The first 7 rows are patterns. Each new row is the sum of 2 different patterns, raised or lowered, with some noise. Before adding, each is slid sideways (what falls off one end comes back at the other) and multiplied by a number that may be negative. Names go in the order of the patterns.
In the rows, zero is written as 128.
Some rows, each with the names of its patterns after it:
[124 145 140 108 143 123 131 114 134 128 160 130 123 128 133 121 124 130
 141 121 134 137 137 160 136 121 131 148 128 113 122 118 171 118 124 104
 129 138 108 104 155 111 129  97 138 127]
Q54
[139 177 122 141 132 122  97 130 142  84 135 132 113 110 123 121 129 101
 121 130 109 122 132 130 121 105 134 157 154 109 123 136 119 154 131 110
 166 144 128  82 159 139 133 160 141 124]
Q158
[111 123 136 153 134 140 108 120 118 178 121 112 151 144 128 127 116 123
 124 120 113 135 161  79 129 124 109 126 111 113 125  75 102 126 157 144
  82 123 146 110 124  98 134 116 163 143]
Q619
[127 156 131 133 116 132 132 110 155 127  95 156 121  95 127 109 153 135
 123 147 136 124 117 155 127  96 119 146 155 181 114 135 128 134 109 134
  93 114 134 151 138 146 120 133 131 163]
Q851
[116 138 134 126 152 131 131 142 123 132 126 160 125 159 121 133 123 134
 122 137 147 101 127  98 114 130 129 132 136 138 140  90 125 136 126 139
 121 124  75 145 127 116 109 107 149 131]
Q521
[149 121 121 125 138 148 147 124 134 115 128 131 128 125 128 124 126  94
 176 125 157 140 135 130 138 129 129 115 135 145 136 160  97 144 131 134
 175 142 143 125 115 132 130 145 127 122]
Q131
[141 162 110 105 118 124 110 123 102 135 181 127 142 152 161 101 118 145
 134 148 153 145 120 124 101 124 181 125 141 166 117 110 124 109 165 164
 145 129 116 109 134 112  96 121 110 142]
Q796

New rows. What belongs after each?
[113 141  87 104 123 150 138  79 114 167 111 117 100 126 121 161 172 100
 123 141 160 146 124 106 128 112 167 120  96 145 140 119 129 114 124 104
 120  94 136 156  86 124 126 106 112 129]
Q619 Q521
[180 183 155 169 135 164 175 175 185 182 165 162 199 177 204 188 207 132
 176 142 157 162 203 168 170 176 180 175 164 210 131 205 170 189 187 116
 159 172 171 184 173 154 156 173 172 160]
Q521 Q131
[144 136 173 134 150 130 131 160 158 131 103 121 151 144 152 165 159 139
 197 154 145 146 157 143 159 146 164 132 147 144 150 144 156 150 162 155
 118 134 181 137 150 172 135 159 145 121]
Q158 Q851
[109  91 121  67  88  53  79  87  69 110  88  66 116  50  55  89  67 112
  84  76  63 103  80  65  92  69  71  79  90 114 133  71 108  86  91  79
  86  59  72 112 101 116  93  84  85  93]
Q851 Q521
[149 150 141 155 122 127 112 193 154 142 148 152 146 131 147 138 120 159
 135 146 137 112 149 140 144 147 119 133 172  81 124 139 163 135  96 145
 126 126 137 100 132 125 169 157 103 131]
Q158 Q619
[162  80 124 116 125 115 125 137  76 135 135  95 119 129 124 120  89 105
 133 107 134 131 126 123 112 132 155 150 143  79 136  94 138 124 111 150
 139 126 103 145 121 123 125 167 109 135]
Q158 Q131
[181 158 125 147 142 147 163 145 114 129 127 140 127 126 150 132 159 142
 152 110 135 163 131 134 139 132 142 151 145 161 157 136 119 186 144 150
 161 169 125 158 127 180 161 145 116 132]
Q619 Q131
[187 190 184 183 227 177 186 170 207 195 191 166 212 171 193 159 200 200
 169 200 178 163 201 184 193 182 197 195 187 185 187 187 200 179 182 156
 206 183 185 183 181 223 195 175 195 207]
Q54 Q521
[ 67 139 104 114 116 112 123 131 109 135 124  91 111  87 142 109  66 114
 105 135 115 117  83  88 124 118  91  97 111 104 121 102 104  77 112 132
  94  96 111 113 118 117 113 139  88 108]
Q619 Q131
[115 140 152 151 124 146 125 136 100 115  77 123 140 144 131 144 120 142
 120 109 119 132 107 103 130 130 113 106 124 105  89 145 118 116 124  75
 138 117  95 139 136 120 126 116  97  89]
Q851 Q796
[121 110 129  82 117  91 100 110 115 120  98 117  68 137 122 141  76 110
 143 117  78 127 114 150 108 117 123 110  99 105 139 116 114 140 111 128
  97 114 156 133 112  97 105 146 107 107]
Q54 Q619
[114 150 104 132 119 129 110 114 115 135 109 126 121 117 130 127 172 144
 113 108  88 127 112 115 155 140 113 149 125 129 115 165 100 131 133 141
 121 107 105 135 112 127 122 100 133 104]
Q851 Q521
[162 137 128 144 182 167 113 167 148 172 169 160 126 131 147 150 139 137
 139 131 174 145 145 108 156 168 141 130 149 136 152 149 146 147 154 135
 122 153 173 145 174 150 160 155 151 182]
Q619 Q131
[104  71  76  64  91  79 100 108  50  91  95 118  90 106  65  69 100 140
 106  84 111 104  87  82  70  75 115  84  71  99 113  49  94 125  59  89
  81  91 103  24  63  97 112 102  47  67]
Q619 Q521
[145 104 186 160 165 173 192 151 208 178 165 139 162 152 194 165 164 137
 172 140 162 165 185 162 168 189 151 188 203 140 175 210 169 176 143 157
 197 143 160 158 177 149 157 183 192 143]
Q54 Q851
[163 153 152 161 184 131 187 178 115 181 146 127 124 200 167 171 114 112
 171 169 165 192 167 180 218 175 186 168 152 138 180 218 173 200 176 176
 183 166 113 177 171 118 135 160 163 154]
Q521 Q796
[136 123 138 131 134  98 146 116 131 151 144 129 123  95 128 129 135 120
 125 141 118 112 128 128 130 130 102 121 121 122 113 124 132 128 127  96
 110 159 136 142 125 140 141 113 135 124]
Q54 Q131
[ 89 113 150 159 103  71 147 108 107 166 112 115 122 177 103 126  86 106
  87 116 123  76 123 115  85 102 104  98 106  56  98 122  92  89 119 130
 112 101  78 151 143 118 107 113 125 163]
Q54 Q158
[122 130 138 136 120 122 186 127 123  94  95 124 117 107  96 122 141  99
 108  84  97 127  98 104  96  94 100 130 121 116  60 123 141 114  86 111
 120 113 134 115 107 152 118  88 120 133]
Q158 Q619
[152 154 154 153 118 148 146 129 140 123 149 193 133 157 175 176 135 116
 167 149 164 192 165 143 136 108 140 193 150 154 175 144 121 133 121 182
 188 170 142 136 119 147 128 112 133 126]
Q131 Q796
[165 163 134 172 148 207 141 125 175 167 161 146 135 157 140 136 130 164
 195 115 147 150 122 148 135 135 146  98 122 145 155 198 102 163 175 137
 148 128 154 138 173 167 145 151 180 150]
Q619 Q131
[127  92 168 155 127 112  96  88 110  87 111 108  87 126 115 147  98 131
  88 109 103 119 102 101 157 119 116 128 142  68  99 125 108 132 130 128
  82 110  65 112 157 113 119 150  94  80]
Q521 Q796
[151 176 130 154 171 138 159 148 164 155 149 145 143 137 152 130 154 158
 150 118 123 134 145 142 148 121 145 158 113 123 147 173 113 126 116 112
 138 144 120 107 159 136 148 116 174 146]
Q54 Q158
[117 162 164 147 144 135 126 153 156 147 180 154 106 148 142 135 151 140
 131 172 121 113 140 128 151 171 115 147 169 182 136 128 131  99 150 164
 145 113 163 141 163 145 128 146 128 159]
Q158 Q796
[137  98 145 129 107 129 129 164 141 136 148 158 131 130 140 131 135 115
 157 141 157 131 152 116 131 138 145 148 148 124 115 130  88 129 150 140
 151 124 125 137 101 143 153 133 156 148]
Q521 Q796
[ 84 126 129 132 174 143 145 134 132 125  99 186 126 127 161 124 138 138
 139 190 165 127 106 103 170 135 111 142 132 152 121 112 135 112 166 142
 127 108 131 117 148 126 141  98 140 165]
Q619 Q131
[138 164 118 113 154 156 138 125 112 144 121 155 127 178 148  96 162 143
 100 166 159 150 154 118 115 154 146 153 164 145 155 172 152 170 129 139
 124 168 189 162 145 163 165 170 129  97]
Q54 Q796
[160 199 176 168 149 152 143 158 192 136 153 197 148 161 137 160 177 163
 147 162 151 137 159 175 159 146 134 121 131 197 153 181 178 159 178 174
 152 143 136 150 177 161 185 104 171 141]
Q851 Q131
[126 166 121 147 130 123 137 137 156 136 158 147 137 114 136 117 145 147
 136 107 125 121 100 136 131 153 141 121 153 148 120 133 164 139 105 114
 139 161 173 134 143 133 142 124 142 113]
Q851 Q131
[ 71 114 121  74  90 166 100 109 139 103 114  82 116 123 122 112  77 129
  83  87 153 136 103 108  42 100  97 117 122 147 107 158 153 116 112  97
  93  97 128 132  96 123 106 118 133 121]
Q851 Q796
[116  79 116 135 120 135 126  77 129  99  90 135 129 125 143  96  90  97
 129 154 155 109 135 157 124 155 116 103 120 149 144 106 147 148 132 165
 128  80 133 142 103 107 149 131  93 120]
Q158 Q796
[133 113 142 175 130 140 152 167 113 133 155 148 175 158 140 132 147 118
 121 165 127 178 151 125 105 133 131 143 140 169 120 128  97 146 122 112
 145 132 130 156 152 126 107 133 133 149]
Q54 Q796
[ 89 118 114 114 144 152 127  94 167 102 126 140 155 133 135 145 130 138
 155 124 142 157 132 151 131 121 114  96 141 139 134 117 113 155 153  88
  98  89 179 101 123 123 124 117 164 134]
Q158 Q851
[110  89 114 108  82 100  92 132  94  92 112 100 121  86 110 125 101 127
 100  98 141 107 115  80 134 113 101 121 124 102 128 149 103 120 114 105
  92 112 144  45 119  94  90  92 107  98]
Q158 Q131
[124 119 133 104 140 119 144 123 155 141 132 119 163  95 141 153 139 166
  77 119 101  96 123 132 142 110 138 170  96 108 110  74 154 113 122  71
 164 120 148 121 102 125 121  99 143 127]
Q851 Q521
[114 134 109 117 132  70 141  78 103 115  84 112 115 131 141  78 115 113
 119 133  96 119  75 138 110  93  85 101 134 131 108 125 125 118 142 125
 123 158  77 125  96 139 112 147 104 123]
Q521 Q131
[ 88 144 105 190 150  99  95 120 130 135 129 101  82 114 144 112 103 156
 134 117 139  84 118 149  89 114 158 156  93 100 111 109 101  99 112 130
  43  97 149 160 123  53  67 154  98 118]
Q619 Q851
[111  82 102 123  85 108 122 136  65  90  68  92  83  94  94 107  86 114
 114  88  82  54 102  93  94  95  53  99  81 125 123  92  86  79  91 111
  76 107  87 105  75  79  79 112  91 111]
Q851 Q131
[130 104 131 169 155 138 135 189 106 121 152 152 147 152 140 148 134 111
 143 170 126 137 161 142 113 105  95 172 158 135 137 102 116 149  88  97
 126 154 115 129 147  94 104 126 119  79]
Q158 Q796
[ 67  81  55  96 107  63  76 105 116 124  56  49 106  69  71  46 116  92
 102  99  64  69  86 115  97 121  80  44  88 117  60  90 121 106 107  63
  55  76  88  95  95  92 128  82  99 103]
Q619 Q796
[151 111 111 159 141 145 160 178 147 128 191 139 138 153 135 146 162 146
 151 156 164 171 163 107 159 160 191 145 119 150 188 127 158 158 159 139
 165 125 122 138 205 112 146 143 138 135]
Q54 Q158
[130 162  85 107 116  88 108 123 137  30 124  80 104 117 146 108 105 158
 122 108 116 129  98 151 102 140 119  77 123 112 117 129 121 138  97  92
  99 118 129 114 130  86  99 119  84  99]
Q158 Q131
[184 194 165 169 168 172 161 174 145 153 197 141 130 131 166 132 141 134
 171 125 150 121 164 136 145 172 153 132 169 149 155 125 164 174 202 142
 146 161 153 166 153 143 194 158 160 132]
Q54 Q158
[ 84  65 122 100  52  37  31  98  71  49  85  75  99  67  52  31  57  79
  77  51  41  24  65  84  66  62   6  86  83  36  57  71  64  90  73  70
  82  76  61  34 132  62  89  79  69  79]
Q619 Q521
[140 118 103  71 149 129 108 132 113  98 113 150 114 140 120  82  99 108
 102  95 130 122 117  83  92 103 116 107 122 113 114 131 122 126 102  94
 101 143 146 112 115 131 113 145 113  75]
Q158 Q796
[112 119 121 117 124 126 129 130 133 133 135  76 133  96 122 113 121  85
 135 122 132 108  95 129  96 146 115 126 119  95 113 113 136 135 123 123
 124 125 149 100 134 130 131 110 112 118]
Q521 Q131
[108 158 111 124 136 147  95  78 125 121 129 141 121 102  76  97 107 151
  97 109 159 102  88 114  98 142 156 128 112 108  93 119  95 103 102 113
 119 125 136  99  86 107 119  79 105  70]
Q521 Q796
[ 94 124  90 125  77  72 115  64  98  93 124 116 131 119  89  95 108  78
 122 111 111  76  93  74 110 102 129 108 104 121  94 110 135  93 143  92
 113  99  84  99 111  88 105 112 128  85]
Q851 Q131
[103 121  97  95  74 137 122 138 113  57 135 109  76 136 140 123 152  87
  88 112 114 134 136 132 133 169 123 141 105 110  86 143 152 114 125 120
 117 147 115  72 126 114 103  66 142 135]
Q521 Q796
[135 106  67 105  74 114  76 137 128  94 112  98  89 125 131 114 116 102
  85 114  86  82 120 142 107 134  53  65 101 109 114 111  99 116 149 120
 130  66  99  85 110 121 118 111 133 116]
Q619 Q796
[143 141 131 139 152 128 112 154 121 108 170 114 132 155 134 149 113 112
 137 119 117 137 150 113 134 151 148 139 128  75 145 134 131 146 155 119
 194 159 129  84 145 127 145 151 142 101]
Q158 Q851
[195 148 142 110 132 172 141 101 151 143 162 130 151 109 122 142 147 125
 111 124 107 148 146 144  82 142 160 118 128 110 144 150 156 138 137 163
 144  91 190 134 157 147 140 155 138 131]
Q54 Q619
[154 158 144 127 133 161 157 122 162 173 163 156 103 149 163 170 166 148
 171 176 135 171 159 185 175 118 160 115 135 169 139 152 152 168 160 151
 114 148 135 179 137 158 155 117 133 151]
Q54 Q131
[128 115 111 113  83 127 103 120 122 116 123 147 132 106  90 101 111 120
 127 117  96 122 105 118 121 129 143  81 133  83 112 136 100 116 140 118
 143  99 103 115  83 140 109 125  97  87]
Q851 Q131
[133 111 145 118 130 167 136 115 138 122 136 140 167 135 124 176 126 129
 145 152 152 154 132 157 133 136 150 140 132 135 139 149 112 147 119 166
 146 137 144 126 136 148 107 132 147 169]
Q158 Q131
[124 126 139 129 103 115 153 154 183  96 141 108 145 114 144  99 125 130
 138 165 149 150 151 135 164 128 152 127 127 153 141 131 121 147 140 107
 203 112 105 143 133 173 122 126 161 132]
Q851 Q521
[153 167 155 196 115 155 161 158 145 127 127 184 154 148 158 136 166 116
 189 107 136 156 109 131 118 150 153 160 152 139 113 160 141 139 144 154
 142 139 136 158 150 174 145 121 185 153]
Q619 Q131
[108 129  97 169 121 118 106  83 102 118 122 130  98 122  95 123 126 116
 127 127 137  99 109 132 108 123 154 125 133 111 121 127 114 122 152  95
 109 102 137 125 109  98  90 132 132 119]
Q851 Q131
[132 155 107 131 113 118  68 133  97 101 109 117 140 131 105 129 126 137
 136 137 124 133 108 125 120 132 132 140  95 137 111 103 113 115 146 102
 115 109 113 117 115 136 124 107 121 101]
Q851 Q521
[162 182 180 134 106 103 179 137  97 170 133 134 147 136  68 115 132 155
 129 102 140 126 146 128 162  82 110 138 123 138 174 118 147 136 138 123
 150  96  87 185 148 143 163 125 150 147]
Q619 Q851
[ 77  92  86  84 120  93  76 140  83  85 109  99  94  91 108 108 115  81
 106  87  88  82  99 120  62  64  43  92  92  81  98  73  90 110  29  72
  93 124  68  73  79  23  88  90  72  32]
Q158 Q521
[187 167 196 179 182 129 146 144 158 203 142 168 187 160 147 164 109 201
 204 161 148 147 142 172 146 131 160 152 169 149 221 140 140 161 156 153
 162 137 199 225 160 152 171 219 137 138]
Q619 Q796
[ 91  85 115 129  91 121  99  95  95 138 105  78  94  62  58  95 106  61
 107 103  91  46  87  95  91  82  80  90  31 103  95  84  70  57 115 118
 102  86  94  98 107 116  99  91 118 109]
Q158 Q521
[143 149 142 143 163 150 156 150 136 112 151 165 146 132 144 136 180 128
 100 124 130 128 105 141 162 117 135 105 130 126 141 153 163 129 114 136
 134 105 149 152 162 152 110 115 131 133]
Q54 Q796
[125 100 123 186 147 160 141 160 108 115 165 138 140 178 154 122  95 123
 135 188 146 151 167 124 142 123 118 168 163 128 131 127  84 142 117  88
 112 110 140 144 145 106 108 108 125 115]
Q158 Q796
[139 120 130 122 156 113 121 125 144 161  83 126 132 108 122 116 103 124
  90 101 127 141 137  80 127 119 118 121 110 127 122 143 124 133 123 151
 151 131 134 111 116 114 150 149 119 136]
Q619 Q521
[170 147 147 162 157 170 169 169 150 177 100 152 168 142 157 177 139 144
 152 150 173 165 160 130 172 129 157 137  95 139 130 168 173 173 141 127
 147 156 126 155 142 160 181 139 147 171]
Q131 Q796
[124  91 139 121 116  99 132 105 117 131 122 113 129 123 102 115 104 127
 140 127 115 128 119 105 139 124 153 127 125 129 126 137 120 110 153 139
 117 113 112 121 152 154 109 106 130 142]
Q54 Q521
[110 107 112 130 111 133 132 113  94 111 114  85 127 107  87 126 106  85
 113 112 134 109 104 136 115  93  93 123 135  71  96 106 132 161  81  98
 125 100  91  91  83  94 110 138 124 109]
Q54 Q851
